There are 3 ways to turn a row about zero (a turn may also mirror it). The second row of each pair is the first, turned, with some noise.
Some pairs, each with its turn after it:
[ 2.31  2.57 -4.81  2.37]
[-4.05 -0.55  4.63 -1.47]
k444

[-2.91  3.89  0.75 -1.83]
[3.96 0.16 0.50 3.18]
k943

[-0.36 -0.70  0.09 -4.98]
[-0.86 -1.72  2.61  3.93]
k943

[-4.68  1.36  5.51 -5.37]
[ 0.74 -2.35 -7.88  3.67]
k444

[ 1.08  0.36 -4.80 -3.79]
[ 2.57 -4.61  2.00  1.53]
k17

[-4.59 -1.22 -1.16 -2.36]
[ 1.79 -0.60  5.20  0.04]
k943

[0.38 4.43 3.23 3.50]
[ 0.31 -4.42 -1.57 -4.72]
k444

[ 4.54 -2.97  4.88  4.67]
[-6.68  0.79 -4.30 -3.10]
k17

[-5.49 -2.66 -2.66 -4.52]
[ 0.62 -0.73  7.94  1.01]
k943

[-4.44  1.03  4.28  0.54]
[ 1.23  5.69 -1.70  1.30]
k17

[ 2.54 -4.07 -1.67 -1.33]
[-2.49 -4.36 -0.34  2.01]
k17

[-4.85  2.84 -0.83  1.55]
[2.18 4.24 3.22 0.56]
k17

[ 3.93 -3.76 -1.04 -5.45]
[3.15 1.03 3.13 6.16]
k444

[-2.46 -0.59 -2.04  1.24]
[-1.88  2.64 -0.51 -0.88]
k444

[ 1.55 -5.46  5.07  4.45]
[-2.06 -5.50 -2.71 -5.84]
k943

New pairs. What belongs after each?
[-2.53 -0.40 -4.10 -1.39]
[ 0.26  2.53  4.26 -0.54]
k943

[-3.76 -1.19  3.66 -0.16]
[ 0.16  3.97 -1.95  2.74]
k17

[3.16 1.57 0.74 2.55]
[ 0.67 -2.69  2.70 -2.92]
k444

[-0.60  1.29  5.53  1.12]
[-0.32  4.06 -3.76 -1.28]
k17

[4.63 3.43 2.54 4.26]
[ 0.07  0.71 -7.58 -0.53]
k943

[ 2.20 -4.12 -3.79  1.97]
[-4.35  1.84  1.20 -3.78]
k943

[ 0.08 -1.62  1.22 -2.10]
[-1.93 -1.52  1.31  1.16]
k943

[ 2.18 -4.89  5.37  2.59]
[-2.83 -5.89 -2.68 -4.15]
k943

[-1.88  1.14  3.02  0.12]
[ 2.67 -2.76 -0.71  0.17]
k943

[-5.36 -0.94  2.69 -2.46]
[ 2.62  3.31 -1.80  4.20]
k17

[ 1.09  2.98  2.14 -4.12]
[ 0.33 -1.03 -0.72  5.47]
k943

[-4.08  0.26 -4.87  1.54]
[0.72 0.73 6.22 2.04]
k17

[ 2.39  2.42 -1.79 -3.70]
[-2.01  2.40 -0.26  4.38]
k943

[-5.17  1.51 -3.22  1.35]
[2.21 2.63 5.00 1.80]
k17

[-2.34 -1.16  2.20  0.03]
[ 1.86 -2.87  0.58 -0.82]
k943

[ 1.93 -0.37 -2.06  5.00]
[-0.80  3.07 -2.67 -4.05]
k943

[ 0.26 -0.15 -2.05  3.82]
[-1.42  1.68  1.64 -3.04]
k444

[ 4.46  4.45 -2.10 -5.27]
[-2.63  3.30 -1.39  7.24]
k943

[-1.79 -5.02  1.21 -5.43]
[ 0.17 -1.75 -3.48  6.34]
k17

[-3.98 -2.94 -5.02  3.11]
[-3.57  6.56  0.18 -1.60]
k444

[-2.98 -3.73  4.09  3.48]
[-4.22  4.84 -1.61  2.22]
k17

[ 1.51  1.67  4.42 -3.56]
[ 0.25 -3.48 -1.90  4.57]
k943

[ 2.71  5.24 -0.66 -2.74]
[ 0.14  2.74 -2.34  5.60]
k943

[ 4.75 -3.93 -4.35 -5.35]
[1.48 1.93 5.67 6.64]
k444

[ 0.79  1.88  5.25 -4.04]
[ 0.41 -4.31 -1.81  5.13]
k943

[-0.54  5.44  1.08  3.07]
[-2.61 -4.12 -1.34 -3.78]
k444

[-2.18 -3.54  3.81 -2.90]
[-0.68  1.07 -4.04  5.14]
k17

[0.04 5.19 2.07 2.65]
[ 3.82  0.94 -4.54  0.85]
k943

[-1.25 -4.55 -4.36  3.62]
[-1.03  6.40  2.35 -2.04]
k444

[ 2.15  4.21  2.17 -3.67]
[ 0.44 -0.43 -2.44  5.97]
k943

[-1.37 -1.23 -3.69  5.55]
[ 0.50  3.17  0.56 -6.03]
k943

[ 3.09 -1.61 -1.99 -1.07]
[-1.10 -3.97  0.08  0.15]
k17

[-2.54 -5.55  0.53  4.93]
[ 0.32 -2.10  1.12 -7.29]
k943

[5.08 0.93 1.51 3.54]
[-2.33  0.38 -6.06 -1.79]
k943

[-1.87 -0.99 -2.98 -4.19]
[ 2.65 -2.68  1.33  3.84]
k17

[ 3.01  4.45  2.42 -3.92]
[ 4.60 -1.49 -3.91 -3.36]
k17

[-4.66  4.02  4.36  1.65]
[ 3.06  7.04 -0.90 -1.49]
k17

[-0.26 -4.58  4.20  5.12]
[ 5.36  3.09 -1.21 -5.17]
k444

[ 3.21 -2.68 -1.30  5.42]
[ 1.79  2.14  4.52 -4.54]
k444

[ 5.29  1.02 -5.11  1.80]
[-4.35  5.66 -2.42 -0.86]
k943

[ 0.76 -2.34  1.90  4.25]
[ 2.86  1.29  0.39 -4.06]
k444

[ 3.45 -2.86  1.81  5.13]
[-2.19 -1.67 -3.75 -4.67]
k943

[-2.15  4.60 -0.79 -0.59]
[4.23 2.30 0.05 2.24]
k943

